The rows of a group lie close to one hidden flat surface of 10 dimensions, which passes through zero. Surfaces can cross.
In the rows, 128 means zero.
Known rows, each followed by its group:
[126 130 103 211  62 165 152 167 191 138  75 112 159  81 155 152 148 127
 179]
Z876
[160  93 118 162 102 161 125 142 141 166 123 140  81  72 109 105 118  92
 142]
Z548
[163 156 174  77  63  87 138 130  88 165  88 111  62 116 173 105 173 107
 146]
Z448
[179  90 146 134 118 111 118 103 170 112 107 138 107 118  74  61 129 177
  96]
Z876
[151 126 149 160  98 179 110 160  99 135 159 126 157 144 105 140 146 132
  88]
Z548
[107  87 157 170  93 112 135 142 110 150 169 162 142 100 158 132 116 200
 164]
Z437
[ 79 110 117 148  81 175 143 148 130 125 102  93 106  98 104  98 185 119
 101]
Z239
[104 184 135  86 131 104 127 116 117 135  96 154  48 100 117 103 111  60
 147]
Z448
[ 91 114 118 186 113 147 142 147 175 117 103 105 138 147 110 130 142 166
 135]
Z876
[146 145 132 101 137  83 125 103 133 134 139 150 151 118 166 147 119 144
 142]
Z437
[103 213 128  76 181  85 113  94 138 112  94 145 106 105 108  84 110 109
 150]
Z876
[ 97 174 135 200  92 132 105 150 168 147 160 152 161 113 152 141 153 184
 140]
Z437
[109 159 131 118 168  87 141 129 168 151 102  99  93 201 147 182 127  96
 159]
Z876
[191  93  74 105 198 126 118  94 122 126 170 151 147 102 162 123  49 107
 150]
Z548
[173 120  86 169 143 193 116 155 117 173 169  96 102 143 164 130 117  81
 135]
Z437
[178 110 153  94 148 113 111 105 121 119 134 144 118 133  78 105 119 128
  84]
Z239
[159 130 148 174 121 103 105 141 186 215 168 174  74 118 134 202 124  78
 139]
Z437
[148 108 152 135  99 143 145 150  84 122 113 120 134 144 139 122 104 142
 162]
Z245
[179 210 157 143 106 136 114 149 149 136  68 117 147 115 113 105 140 121
 163]
Z876
[162 171  96  99 121 138 111 110 100 133 130 154  66  76 162  68 100  76
 137]
Z437
[125  38 163 114 111 101 152 127 135 114 127 111 140 201  98 198 159 147
  71]
Z448
[140 129 109 113 100  91 146 112 143 109 109 170 111 126 170 162  86  99
 152]
Z876
[133  64 110 169 156 146 111 112 154 120 180 190 139  77  81 103  70 163
 116]
Z239
[ 73 113 153 131  98 110 139 123 135  94 106 134  91 145  87  80 143 182
 103]
Z548
[ 78 118 131 189  89 158 134 157 131 112 149 161 139 124 117 138 109 156
 134]
Z245
[159 155 161 132 118 166 101 156  83 156 158 127 135 130 106 138 146 101
  99]
Z548
[161 184 101 113 205 106 117 107 174 149  94  99 144 125 142 114 117 114
 178]
Z239
[ 91 163 183 138 119 110 129 143 146  72  88 140 174 201  57 149 128 174
 106]
Z548
[124 149 148 158  73 133 124 155  76 153 179 163  80 163 196 154 101 127
 149]
Z245
[ 98  88 117  89 151 104 131  93  97 112 166 135 159  98 149 107 133 177
 115]
Z245
[ 85  65  91  82  60 126 174 116 103  99 102 129 154  55 179 170 159  90
 120]
Z876
[165 137 103 138 174 144 124 129 159 123 111 105 115 175 109 135 101  94
 128]
Z448
[131 144 142 114 150 105 116 115 147 151 120 117 114 109 107 109 156 133
 128]
Z245
[127 163 157  73 129  66 111  93 131 130 134 171  64 135 114 117 130 111
  94]
Z548
[118 125 121 186  99 104 122 123 214 122 138 117 149 177 150 148 178 214
  88]
Z448
[109  92 118 128 170 144 130 130 110 136 161 140 140 120 109 150  98 107
 137]
Z448
[121  31 118 124 127 111 152 117 138 157 148 141  79 116 128 164 114  97
 129]
Z448
[ 98 134 192 123 122 100 136 135  98 104 112 110 110 210  97  89 133 213
 130]
Z448
[107  85 156 188 116 167 139 180 107 177 143 104  78 166 104 132 125 133
 158]
Z239
[ 75 150 110 100  76 126 128 115  88  86 154 172 145  81 171 136 139 120
  95]
Z876
[174 185 153 114 119 177 101 156  59 140 141 114 174 117 124 134 149  88
 115]
Z548
[138  90 126 132 148 128 138 126 169 145 102  64 114 168 105 125 180 138
 102]
Z437
[138  85 108 164 126 167  99 134 107 161 230 154 110 124 148 138 121 127
  85]
Z548
[102 163 117 133 117 155 112 133  95 142 154 117 130  89 161  80 163 150
 125]
Z548
[137 115 146 130 115 124 116 126 130 146 139 136  83 130 106 107 137 132
 103]
Z548
[115  70 125 103 145 103 152 121 143 165 115 107  89 118 118 157 144  87
 137]
Z437
[ 53  79 128 172 109 148 150 156 111 108 166 151 181 138 130 191 107 157
 139]
Z245
[192 138  94 144 139 126 117 122 147 142 158 140 131 150 191 161  91 112
 142]
Z239
[119  92 149  91 154 145 154 143  81 135 100  40 171 151 116 131 183 137
 133]
Z437
[130 193 140 121 150 140  94 130 101 131 168 136 148 145 131 125 137 133
 106]
Z876
[140 197 143 104 128  74  85  90 143 154 177 177 163  64 168 128 158 166
 114]
Z448
[145 133 167  83 140  87 103  97 123 130 154 167 150 102  99 137 140 136
  89]
Z239
[139 156 109 112  50 165 138 149  41 114 140 125 132 116 223 135 128  97
 138]
Z245
[138 155 145  34 112  92 149  98  62  83  63 187 102  47 120  80  52  72
 184]
Z876
[105 149 123  67 189  95 128 101 155 119  99 109 164 118  95 166 160  85
 108]
Z245
[101 114 145  88 158  94 136 117 105 152 147 113 131 145 141 166 147 127
 131]
Z245
[133 146 129  83 129 112 134 117 104 127 104 109  94 135 139 112 137 100
 129]
Z245
[161 117 139  80  83 157 154 144  38 109  86  97 155 111 155 121 134  91
 153]
Z448
[159 121 125  99 113 108 136 116 127  94 117 134 159 150 147 162 123 121
 107]
Z876
[ 55 108 111 140 100  92 140 115 164 139 157 154  84 136 167 174 151 131
 107]
Z548
[115 133 171 135 111 129 126 145 120 128 115 115 157 142  98 131 161 161
 123]
Z437
[151 162 152 133 113 138 112 139  98 165 138 107 138 106 156  94 161 160
 147]
Z437
[118 155 135 148 157 110 111 123 170 158 138 137 139 102 116 129 139 148
 148]
Z437
[119  71  86  75 144 120 141  85  90 105 154 114 177  63 183  94 148 166
 116]
Z245
[148 148 136 109 105 152 119 129  86  87 123 113 164 141 122  98 144 151
  92]
Z245
[ 95 140 145 163 107 103 144 146 139 115 116 119 129 197 157 143 119 191
 161]
Z239
[136 158 104 163 160 186 109 141 139 112 125 113 204  84  95  98 126 138
 139]
Z239
[153 126 114 126 123 175 134 143 114 106  92  79 133 148 105 100 144 108
 107]
Z239
[ 89 146 124 113 141 109 138 120 115 128 122 142  72 125 137 104  96 119
 163]
Z448
[120  77 166 103 151 118 138 125  98 121 124 147  86 146  56 115  94 114
 119]
Z448
[102  72 134 180  97 194 153 182  77 118 137 103 131 174 113 140 109 136
 137]
Z239
[109 100 193 108  77 105 134 125  87 116 127 162  58 154  77  92 127 155
  94]
Z239

New rows. What belongs after each?
[126  67 151 107 112 127 153 129  82 107 110 110 120 139 108  97 125 155
 125]
Z437
[118 132 121 105 180 109 128 112 138  93 125 147 168 140  98 161  86 110
 134]
Z437
[ 60 103 133  92 136 125 137 110 110 109 125  83 103 141 100  78 191 168
  76]
Z245
[149 105 118 102 199  90 137  98 171 108 101  90 166 179 112 142 124 155
 127]
Z239
[131 116 105 156 134 151 110 132 118 144 194 185 163  68 146 156  84 115
 139]
Z239
[177  93 141  69 140  62 133  79 151 199  93  80  26  78 145  34 193 148
 137]
Z437
[129 166 131  98  91 102 127 119 124  94 121 145 165 139 159 161 148 132
  96]
Z548
[ 86 143 125 152  92 165 135 151 119  75 110 109 166 160 106 122 152 160
  95]
Z437
[118 144  74 153 122 138 112 106 175 105 149 176 112  80 137 102 103 121
 110]
Z245
[ 50  94  69 115 118 152 161 122 126  57 112 123 126 140 127 144 120  97
  92]
Z245
[154 166 147 120 115 173 119 159  60 120 124  96 164 153 124 123 143 113
 119]
Z437
[106 125 168  40 106 125 123 114   7 104 161 160 111 104 117  99 127 109
  87]
Z876
[127 174 124 171  84 145 115 146 153 166 126 144  75  96 148 112 139 105
 142]
Z245
[141 165 132  83 143  78 114  83 118 116 120 157 123  67 153  39 117 188
 155]
Z437
[ 76 149 126 160 115 123 121 142 165 180 145 132  51 128 137 143 160 105
 125]
Z245
[166 152  95 177 123 154 122 136 144  98 123 136 141 155 154  99  73 156
 154]
Z239
[105 174 123 150 183  75 116 119 202 152 142 126 142 181 153 183 130 150
 151]
Z548
[126 132 136 159 195 134 106 130 180 183 127 105 124  91  73  97 145 140
 153]
Z239
[126 162 141 109 111 110 113 122 114 153 142 164  91  88 142 121 130 101
 133]
Z239
[ 69  69 122 126 127 118 156 130  94 135 147 151 133  72 149 139  97 140
 180]
Z437
[165 113 139 116  93 115 137 131 108 161 129 148  81 113 158 145 115  88
 147]
Z876
[103  68 119 125 101 129 158 139  54 127 181 136 121 161 209 170  92 140
 153]
Z245
[108  86 126 145 145  88 131 105 167 148 151 174  65 108 117 109  91 149
 146]
Z239
[153 126 160  78  60 127 145 132  84 112  78 112 146  98 124 125 177 109
 105]
Z876
[140 144 176 106 161  91 111 115 115 104 135 163 128 175  77 121  86 156
 122]
Z245
[159 186 156  90 138 114 116 136 113 143 109 116 154 144 130 170 144  83
 131]
Z245
[137  92 110 126  92 174 133 139 102 151 125 128  22  88 105  82 127  56
 107]
Z239
[125 128 127  96  99 121 142 123 118  93 101 125 122 159 126 151 139  99
  93]
Z437
[ 91  70 101 108 145 114 171 124 156 150  92  72 119 128 145 172 166  94
 144]
Z876
[144 168 124 100 128 115 123 128 129 177 120  93  85 131 170 151 181  67
 126]
Z245
[137 120 113 163 109 156 146 153 159 137  79 111 137 101 117 142 125  96
 169]
Z245
[149 104  61 151 119 133 137 110 206 100 112  62 108 202 169 117 178 154
  67]
Z437
[ 91  98 133 143 132  98 133 127 173 155 143 137  77 158 114 167 144 116
 110]
Z448
[158 191 124  90  85 156 116 136  82 110 109 132  97 132 141 117 136  53
  96]
Z437
[121 165  91 124 147  89 133 103 200  98  89 131 146 133 144 145 130 129
 135]
Z876
[130  57 140 133 146 131 139 130  80 138 167 176 117  96 118 113  46 145
 182]
Z437
[143 156 118 145  60 178 129 156  86 130 127 111 165  93 182 122 163 124
 132]
Z245
[171 121 108  65 191 113 121  91 135 122 123  86 218 116 132 160 168 112
  97]
Z245
[157 108 132 182 137 135 112 149 150 144 185 144 137 210 136 196  99 137
 113]
Z245
[ 99 134 111 130 118 137 135 118 134  75 105 130 167 119 123 109 123 156
 122]
Z239
[143 151 110 138 106 164 124 144 109 104 129  88 161 171 157 125 156 139
 101]
Z437
[111  87 159 184  51 147 159 189  89 134 136 141  92 210 154 199  95 117
 158]
Z876
[152 164  78 129 165 150 131 131 149 136  97  81 146 124 163 131 129  87
 162]
Z239
[109 100 127  83 157 125 141 110 111 111 109 123 123 108  91 114 122 105
 123]
Z239
[121  19  92 153 160 131 159 114 177 130 123  76  96 162 114 105 137 167
 117]
Z437
[169 140 144 111 119 162 125 149  82 122 121  88 170 168 120 148 150 102
 106]
Z239
[126 149 163 112 117 118 117 131 120 132 125 123 141 151 105 152 167 122
  92]
Z448
[152 135 119  82 152  88 130 102 134 164 120  91 130 112 184 134 170 125
 143]
Z437
[131 142 128 147 130 116 124 137 143 148 151 152  84 166 143 163 101 103
 132]
Z245
[152  94 157 119  60 138 130 131 105 162 116 131  84  63 118  90 174 123
 111]
Z876
[118 141  82 191 147 137 108 122 225 153 146 164  65 101 109 116 108 104
 124]
Z437
[112 117  88 125 146 114 136 109 150 165 137 115  92  67 177  99 143 127
 162]
Z437
[ 94 171 108 136 221 139  97 116 117 138 179 153 123 102 108  81  78 137
 158]
Z876
[128  69 117 140 106 150 157 141 118 104 100 121 158 100 122 132 110 127
 152]
Z876
[ 85  83 129 114 150 149 140 130 102 133 127 132 103  85  80 111 118  96
 132]
Z239
[158 165 166  99 184 143  87 132  84 183 161 150 115  84  77 113 118  71
 136]
Z448
[133  90 170 134  91 118 137 144  44 159 179 143 112 142 185 112 107 191
 172]
Z245
[ 71  98  37 147 122 155 184 134 138  70  90  95 147 155 207 154  85 113
 180]
Z239
[ 55 145 145  90 178  88 138 121  85 125 146 147  92 161 126 129  86 127
 166]
Z448
[134 116  93 120 106 136 144 130 122 117 126 106 145 148 184 170 140 101
 118]
Z239
[116  73 136  96  81 114 163 121  95  82 109 122 129 165 150 143 136 145
 101]
Z437
[142 148 141 176 127 165 107 156  89 136 171 179 141 109 126 118  57 136
 172]
Z239
[157 154 115 117 137 152 115 129 111 138 125 133 107  99 125 101 110  81
 138]
Z239
[111 147 168 112 137  95 143 133 127 157  83 145 134  68 107 133 116 112
 203]
Z245
[144 205 121 124 192 138  94 118 168 136 106  96 148 118  91  82 152 127
 124]
Z437
[ 53 130 112 118  94 143 145 135 115 125 109 146  87  70 117 127 135  70
 134]
Z437
[126 136 103 176  99 139 124 140 153 137 150 137 133 127 178 145 128 145
 137]
Z239
[117 156 120  97 141 134 131 130 101 148 118 107 149  89 152 143 150  85
 148]
Z876
[182  79 135 132 114 135 122 126  94 124 168 175 115 124 126 113  71 139
 122]
Z876
[127 120 139 119 121 137 132 132 104 101 119 109  87 198 110 106 125 131
  98]
Z245
[142 131 131 121 133 111 115 100 136  98 129 172 113 103  96  72  90 157
 122]
Z876
[125 157 127 147 164 105 133 137 152 155 110 108 105 163 154 128 105 139
 193]
Z239
[195 201 183 137 139 128 106 157 145 129  87 132 127 209  71 171 105  79
 128]
Z245
[118 140 159 142  64 172 130 170  70 132 125 131 117 129 119 138 144 100
 117]
Z437
[145 145 117 102 146 125 109 105 124  95 146 136 149 147 123 117 129 137
  81]
Z245
[126 135  92 138 121 148 128 129 137  89 144 150 133 161 143 163  97  97
 100]
Z245
[113 162 169 135 128 171 116 169  76 139 126 125 154 116  77 126 128 107
 142]
Z437
[112 136 139 111 148 138 137 129 101  99  95 110 148 132  99  91 115 146
 146]
Z548
[ 94  82 185 187 122 104 131 135 173 141 131 148 132 115  62  91 136 237
 144]
Z437
[ 76 149 113 122 138 146 134 138  94 131 136  99 148 116 157 125 149 133
 149]
Z548
[ 97 140  94 117 104 160 121 125 103  68 150 121 122 175 139 121 142 119
  51]
Z245
[145 117 137 139  93 141 113 119 136 117 136 144 128  92 104  78 150 168
  88]
Z876
[137 147 151  74 151  49 124  97 143 160 135 136 122 139 162 179 153 116
 127]
Z239
[122 155 135 107 104 136 151 144 109 105  50 124 127 109 110 128 112  70
 168]
Z245
[133 157  96 146  71 144 109 121 162 143 138 141  96  66 160 107 170 108
  92]
Z239
